The same things were measured in two ways. Each way mixes the same 9 hidden numbers, adds some noise and spreads widely along 6 directions of its own, which tell nothing about the thing.
Some things both ways: the first way, then the second way.
[-56  55  31 -61 -38 -34  17 -42  29  -9  32 -28   4   0  17  24   4 -13]
[ 23 -31   0 -47  15   0  -4  15  14  16 -28 -14 -19   6  53  -8   2   3
 -60 -16  23   8  19]

[ 5 26 19 26  7 37  5 17 30  4 10 13 -3 -5 17 -2  0 -1]
[ -3 -17  13   5  10  22   1   2  -4  28  47 -17   0   2 -15  -2 -57  22
 -14  34  29  13 -18]

[-44  -3  52  -4 -50  38  -2   1  38 -18  -5 -30 -17 -29   5 -15   0  12]
[ 22 -29  13 -39   6  -3   7  30   7   9  15  29  -2  47 -13  12 -28  64
  14  -1  12  -9 -29]

[-40 -24  62  24 -15  18 -39 -14 -11   9  34 -65 -33 -21  22  -8 -33 -26]
[  3 -17  -2 -33 -21 -36   1  38  25  32  -3  12  -1  11 -10  18  41 -20
 -32 -28  18  11  11]

[  8 -44  18 -54 -47  21  47   3 -11  -6 -55  -8  52  43 -24 -31  -5  26]
[  3 -65  16 -29 -34  -7  -9 -18  12  -9  30   8   3  18  -6  28  54   6
 -24 -28 -14  -5  35]

[ 18 -63   1 -43 -23   0   3  15  10 -32 -45   8  60 -14 -51 -27  -6  37]
[ 12 -29   0 -34 -21 -11  21  -4  -4  -9  20  17  -9  41  11  11  58  50
 -22 -18 -10   4   0]

[ -1  31 -35  -4  -1 -35  18 -14  25  15   6  11  30  21  11  10  17  16]
[-25 -27  -4  -8 -18  13 -19  27   8  16   9   7   5  31 -17  15 -26  40
  -5  25 -11  -7   5]

[-25 -12  24  45 -31 -25   3  -8 -14  22  28 -49 -52  28  30 -16   7  -5]
[ 14  -7 -11 -33   7  -7   2  25   4   6  -5 -24 -23 -16 -14   0  29  27
 -25 -22   7   0 -31]

[  6  24 -16  -1  32   7  17 -10   7 -13 -20  14  10 -13 -10   5 -40   2]
[ 26 -20  31 -40  34  22   5 -13  -9  -8  31  -8  -2 -10  38   6   7 -11
 -51  11  47  23 -10]

[-27 -55 -52  20 -14 -20 -10  25 -33  -5 -33  31  23   9   8 -16   5   6]
[-18  -4  31   0 -18  21  -2 -35  12   2   4 -10 -15  16  -8  14  18  49
  -5  27 -25  12  23]

[-15   1 -34  -8  13 -67 -15  -2  -9 -27   6   4  38 -15 -17   6 -23  -7]
[  6  -6  38 -27  22   8   9  -8  -5   3  27 -33 -43  23  35  -4  13   1
 -70  46  23  51  15]

[-32  26  64 -28 -80 -31 -36 -21 -13 -23  -1 -53 -23  -9  14  37  29   2]
[  1   0   1   7 -21  -4  65  28  27  -1  -1  17 -27  44  20  18 -28  28
 -16  49  -4   3  18]

[ 59  -4 -23   5  21  -4  13   8   0  21   8  -6   5  14  15   7  31  22]
[-10 -40   4 -30 -24 -19  29  35  42   2  11 -14 -29  29  10  13 -25  36
 -27   5  -8  -1  25]

[ -2  29  56  18 -15  73  -1  -2  14  -5 -17 -25 -23  -2 -25  10 -15  -8]
[ -1 -16  29  11 -39 -19  41 -12  36  32  22  15  24  25 -53  17 -26  51
  22   7  -1   6   4]

[-20  12 -14  15 -16 -55 -36  23  -5  -7  23  16 -29  -7   1 -11  32 -18]
[-11 -49   1 -37  -9   1 -40  -7   0  15   8 -25 -20 -16  32   3  18  -1
 -51 -25  -9 -18  17]

[-11  12 -43   3  63 -60   9 -28 -25  11  -4  17  25  -4  32  16 -21  -1]
[ -2 -28 -29 -19  -5  32  17  30  26  -7  -6  25   9  20  17  28  25  -7
 -12 -13  33  15  36]

[ 10  -5  -5 -25   6 -13   9 -24   1 -11 -22   3  12  -5 -11  15  -6  21]
[ 20 -28   5 -12  -4  16  18 -13 -20 -16  14 -15 -10  12  57  -2  28   1
 -76  33  14  19  15]

[-10 -34  28  38 -33  48 -16  27   1  25 -17 -24  -8  17   2 -29  33  -1]
[ 12 -16 -32  11 -11  24  18  32   6  25  -1  40   5  61  -6  11  -2  21
   0  14  35  25  29]

[ 29 -48  29 -36 -24  82  19  13  11   6 -19 -12  26   5  10  -9   2  22]
[ 20 -40  18 -26 -22 -28  31  13  35  16  -3   7  -6  27   4  10 -14  26
 -20 -13   6  -6  16]

[-31  -4  22  -1   0 -10  15 -17  -4   9  14  -7 -21  -5  69   0 -11   7]
[-21 -11 -22  -8  19  60 -19  15 -31 -33  25 -17 -41 -11  20  15  22  15
 -32  42 -11  -3 -22]

[  6  50   8  16  21 -46  -6 -58   4  15   9 -28 -15  23 -18  36   7   3]
[ -2 -40 -13  28 -61 -15  14   1  -2  34  19  -4  52  10  21  -4  -4 -39
 -82  25  29  27  60]

[  8  45  -7  13  28 -49  -2 -44 -41   3 -39   3  -4  19  11  50   5   8]
[  9 -51   7  16 -22   7  48  -8  10  -4  18  11  -8  11  13  28  -4   2
 -25  26 -16 -20   6]

[ 19  76  -9  16 -21 -43  14 -19   0  17 -17 -22 -31  48 -26  13  44   7]
[-64  26  28 -39 -43 -16  37 -30  80  22  12 -21  35 -15  21  14  -7  29
 -11 -27  15  37  61]

[ 16  -9 -20 -25  13   9   9 -10  16   0   5   6  39  14 -32   0 -30   0]
[-21  22  -4   8 -21  18  12  -4   4  11  -2 -11  24   6  -5   4  42  13
 -35  24  18  44  19]

[ 36  34 -28 -39 -39  -9  36   9   2  -6  21  -6 -28  36   6   4 -10   3]
[-46  38 -17 -32  -8  38 -28  17  16 -50 -19 -20 -14 -44  -1  36  61  32
   0   7 -33 -12  -4]

[-17  27   0 -12  24  55   5  19  29 -26  26  27 -13 -51  13   3 -51 -22]
[ 12 -26  41 -41  27  10 -11  -1  19  -2   2 -17 -27  -1 -20  11 -23  58
   9   1  -9 -16 -36]

[-44  20 -17  -7  19  33 -15  -8  35   1  14  24   1 -21 -12  -9 -43 -25]
[-19 -28   9 -22   1  40 -55  16  -3  10  -9  29  42  31 -19  24   8  24
  -5  25   2   6   3]

[-31   9  59   6 -54  43 -35  19  -4 -22  -1 -19 -78 -31 -12  -7  15 -21]
[ -3 -24  38 -26 -11   1  15 -23  18  -6  15 -20 -25  20  20  11  -5  45
 -30  24 -18   6  22]

Other things, the second way, with their names:
<387>: [-64  67 -16 -41 -16  30   2  17   8 -41   6  -3 -18  11   3  25  60  85
  13  18 -31  14 -12]
<579>: [ 41 -76  -3 -25 -11  -2  22   5  10  -9   7   8 -11  35  21   3  -7  38
 -28 -12   2 -15  17]
<308>: [  1 -15  47 -43  16  -3 -18 -28  15  29   8 -39  -2 -18  29  -8 -20   5
 -57   6  25  23   6]
<100>: [ 16 -11 -41  -5 -11  24   6  23  -1   1 -20  41  -3  24   3  22  60   9
   1 -22  12  -2  16]
<333>: [ -1 -27  -9 -28  23  10  18  32 -13  22  40   3 -35  34  24   2  -9  11
 -35  12  26  17 -26]
<522>: [ 45 -71 -22 -18 -12  -2  30   0   6   5  -5 -10 -20  15  42  -8  15  15
 -55 -33  14  -6  28]
<131>: [  0 -29  15  19 -26  -4  14 -16  11  27  28 -21  -5  11 -33   4  15   9
 -29  11   5  30  26]
<213>: [  0 -54   8 -41   4  33   2  -3  -1 -24  20  13  28  43  16  14   6  62
 -17   8   2   6  -2]
<604>: [  5 -47   4 -43  26  17  33 -11  27  17 -10  -9   9  -8  35   5  18  15
 -28 -46  24   5 -11]
<25>: [ -6 -56 -17 -42  -5  16 -30  13   0 -21  23 -29   0 -19  18   0  -5  23
 -45 -17   1 -15   4]
<499>: [  1 -25  22 -17  -8   8  21 -13  24   4   9 -21  -2   6  35   0 -20  15
 -46  18  19  21  35]
<369>: [-30  14  40 -50   2 -31  10  -7  31  60   0   1 -13   6  32   7 -10  15
 -19 -16   3   5 -12]
<340>: [  2  18  44 -30 -35 -56  36  31  58  33  -9  16  17  38 -21  20  -7  15
 -18  11  24  37  29]
<575>: [  3 -24  22 -14 -25 -24  61   6  28   7  30   6 -15  33   1  16 -17  44
  -9  14 -10  -4  -2]
<389>: [ -4  18  17 -32  14  -2  75 -10  35  19 -27 -11  -9  -8  47   4  -5  45
 -15 -11   5   2 -31]
<43>: [  6 -46  11 -34  -5   2   0  -8  14   3  20  13  10   5  23  25  36 -19
 -37 -21  19   4  19]
<46>: [  2 -12   8 -29  -3  15  -7 -19  19 -14   7 -52 -11 -32  -4  -1  35  25
 -40 -18  13  23  24]
<287>: [ 19   6 -45   1  25  35  18  15  -7  16   6 -28 -56  -7  28 -16  -2  14
 -33  -6  43  20   8]
<400>: [ 15  16 -48 -10   6  31  58   8   0 -12  16 -19  -8 -17  64  -3  62 -45
 -78 -16  82  61  38]
<191>: [ 53 -30 -40 -14  48  32  10  50 -34   0 -13 -16 -66  18  41 -18 -21  28
 -43  23  24 -13 -45]
<409>: [ 17 -28  17 -23   6 -12  37   2  18   4  -2 -26 -20 -31  48   3 -19 -10
 -59   5   6 -16 -14]
<576>: [ 13 -18  -6 -37  -9  -2  26  20  36   0 -14   9  16  14  37   9  10   1
 -35 -22  38  19  41]
<500>: [ -9 -56  34 -22 -16 -23  -1  -3  45  45  12  -4 -13  34 -28  11 -21  34
  -4 -21  -9   3  28]
<407>: [ -7  -7 -22   5 -25  29  11  27   3 -30  22  15   7  20  -1  21  -5  26
 -14  48   5   8  27]
<568>: [-16  21 -19 -21  10  23  28  46  15   6   7   1   0  35   2   4 -16  49
  -7  28  38  35  -7]
<31>: [ 15  -6 -27 -20  -8   8   5  27  -6 -10  27 -14   9  -6   3  -1  29   1
 -46  -6  50  31   8]
<193>: [ 25 -42   3 -23 -37 -18   2   7  17   3 -21  11  17   5  62  10  25 -41
 -82  -1  18   0  63]
<117>: [ 19 -55 -16   5 -29 -12   6  26 -10  24  59  20  19  20 -25  11 -25  -4
 -22   4  31  -1   4]
<325>: [ -8  17  -6   5 -13  16  22 -32  21   8   8 -63 -48 -22  41 -16  14  -5
 -66  12  26  50  70]
<126>: [  3  12   4 -28   6  23  -7  23  28 -15  -2  -4  -2   7 -21  18  13  31
  -1   6  32  31  19]
<475>: [-13 -36  10  -1  -5  10  21 -27  25  18  -2 -41 -41 -20  16   9  24   3
 -44  -7 -17   3  19]
<447>: [-15 -30   3 -24 -33   1  12  34  24 -29  12  20   7  40 -20  34  17  44
  -2  25 -24  -6  16]
<295>: [ -8 -30  -3   4 -28  18  -1   8  -8  -6   9  14  11  31   9  19  34  10
 -41  33 -11  10  21]
<605>: [ 15 -11  -9 -35   0  -4 -12  -8  -1  19 -22 -28  -6 -20  19 -14  54  26
 -47 -40   6   5  -8]
<619>: [ 19 -15  11 -13   9   3  39  -8  13  13  -5 -13 -26   5  27   4  16  13
 -37   2  10   9  -5]
<3>: [  9  -6  29 -17 -42 -23   0 -25  32   2  13  -7 -21   4 -18  17  17  27
 -10  -8 -10   3  52]
<547>: [-10 -28 -11 -19 -34 -18  49  18  54  14 -32   7  13  11  19  22  34   7
 -29 -29  -2   1  33]
<439>: [  9  35 -58  21 -30  15  34  16   5  18 -42  46  16  -2  52  20  72 -57
 -37 -11  39  14  51]
<357>: [ 34 -51 -12  14 -16 -14 -11  15  11  59 -19  15  14 -11 -30   9 -11 -15
  -9 -35  12 -32  -8]
<415>: [-27 -29  12  -6 -21  22 -23   6   2  -6  18  10  12  11  -5  30   3   9
 -18  37 -24 -10   7]
<490>: [-15  36   7 -42 -20  -4   0  -6  17 -19  -3 -50 -29  -7   2  -6  26  85
 -21   3 -14  19   6]
<22>: [ 23 -46  12 -29  40 -14  39  47   0  26 -10  -8 -43 -10  66   7 -42 -37
 -72  27  10 -32 -68]
<108>: [-10 -36 -77  22 -11  40  45  68 -17   2   7  20  12  29  41   6 -17 -14
 -44  40  28   2  -3]
<636>: [-17 -31  -1 -12 -65 -29 -25   9  14   0  10  -6  -1   3 -10  19  46 -11
 -50  -4 -25  -7  54]
<113>: [-17  23  -3 -28 -19 -21  24  23  33  42 -31  17 -10  45  27   7   6  35
 -14  -6   4  16  20]
<561>: [  1 -38  -2 -35 -34 -39   6  29  33  45  37  14  49   7 -38   8  -8   7
  -9 -50  41  10   5]
<477>: [ 25 -55  27  -6  17   9   3 -53  56  61 -23 -53 -26 -46  24 -14 -28 -21
 -40 -58  36   6  53]
<17>: [ 14 -44   2 -16 -29 -32  18  11  10  32  23   1  -5  31   4  -3  11   3
 -48 -12  22  17  32]
<559>: [-13  -6  32 -20 -47 -46  53  17  72  10   7 -14 -16  27 -18  20 -14  29
 -19  11  -4  27  53]
<637>: [-20  -7  13 -11 -17   1  14  16  46  18  16   7  -8  27 -20  24  -9   7
   0   7  21  29  44]
<348>: [ -6  -3  15 -33 -31 -41  -1 -22  54  62 -31  -8   6 -32   3   8  33  -4
 -15 -78   6  -6  33]
<526>: [-25 -23  10 -30  -8   7 -31  -2  -8   9  19  -8 -23  13  -8  18  33  42
 -13  -3 -33 -11 -14]
<412>: [-28  -4 -13  12 -49  25  25 -32  13 -27  13 -18  10 -22  38  13  10  25
 -35  22 -17  -4  49]
<256>: [ 15 -21  16  -8  -7   1  35  -9  26  39 -36   8  21  20  34  -2 -19  25
 -31   1  12   5  10]

Some of these things the first way, each followed by its name:
[ 34  28  -1  -4  -5  25  48  -4  35  30  14 -17   6  27  36  14  39  25] : <191>
[ 29  -7  11 -70 -34  42 -32  17   7 -35   2   7   3 -28 -42  16  -8  -5] : <193>
[ 23 -33  16  20  12  61 -46  48  36  -3  39   6 -24 -49  -2 -31   0  -7] : <568>
[  7  24  13  82  19 -25 -46 -14 -31   6 -20 -33 -76 -17  -1  22  29   3] : <575>
[ 26 -44 -15  15  28 -75 -73   4 -24  26  19  27  16  -4  38  -3  57  16] : <108>
[ 19 -16 -52  47   8   9  48  10 -23  -4 -35 -12 -10  12  13  11 -14  25] : <3>
[ -5 -29  44  10 -25   8  14  -4  12   0 -11 -25  25   7  25 -11  -4  29] : <117>
[-37 -18  16  11 -42 -20  15 -23 -23  21 -18 -23 -21  34  41   1  28  11] : <499>
[  31 -106   13   -9  -14  -14    3   27  -46   14  -15   -7   33   30
   24  -45   13   25] : <400>
[ 25  68 -30  17  40 -34  30 -40  -8   1 -19  13 -54   3  17  49  17  16] : <412>
[ 40 -53 -36  -4  -5 -32  39  13   0   1  -2  -5  42  32   1 -28  -6  35] : <31>
[ -3  20 -46  64  27  -3  23 -14  -3  41  -7  -4 -31  39  22   0  11   5] : <308>
[ 43   7 -15 -40 -55 -45  39 -20 -23  22 -31 -14  41  82  22  26  52  42] : <409>
[  1  48  44  17  32  -4 -50   2  35 -13  30 -13 -13 -53 -20   1   1 -14] : <333>
[ 15  32 -37  69  36  -4   7 -26 -16  46 -22  -9 -53  33  21  15  11   9] : <415>
[  7  40  42 -62   9  10  14 -56   1  16   9 -27  12  16  -3  35 -11 -10] : <547>
[-13  21  -5   3 -48 -66  18 -12 -20   2 -33 -13 -16  45 -12   1  54  16] : <579>
[ 30 -34   5 -16  11  64 -17  12   8  -2 -15  10   7 -14 -27 -10 -14   5] : <295>
[ 20   1 -15 -26  43  40  -1  27  14 -22  19  26  51 -45   0   7 -50 -13] : <637>
[-25   4 -26 -39  15 -65  17 -36  -3 -12   5   3  37  -8  18  21 -21  11] : <576>
[-70 -11  18 -31  -9  -7 -31 -39   4  -1   0  10  19 -25  27  24  -1  -7] : <256>
[-15  38 -27  23   3 -93 -42  -2 -41 -17 -21   9 -10   6 -40   3   1 -18] : <43>
[ -2 -75  30 -25 -10  88  15 -20  18   6   0 -54  40 -21  28   4 -61  25] : <340>
[ 18 -58 -27  33 -22  55  18  57 -13  16   2  -6 -24  22  14 -44 -12  -3] : <126>
[ 19 -44  39 -33 -69  38  -2  26  -3 -11   8 -36  -8  16 -12 -21   1   5] : <636>
[ 24  23  19 -56 -46  56  55   7  65 -31  34 -24 -19 -14 -25   1 -16  15] : <490>
[-48 -16  51 -63 -22  13 -13 -48  -8 -14  -1 -31  33 -30  42  39 -38   2] : <439>
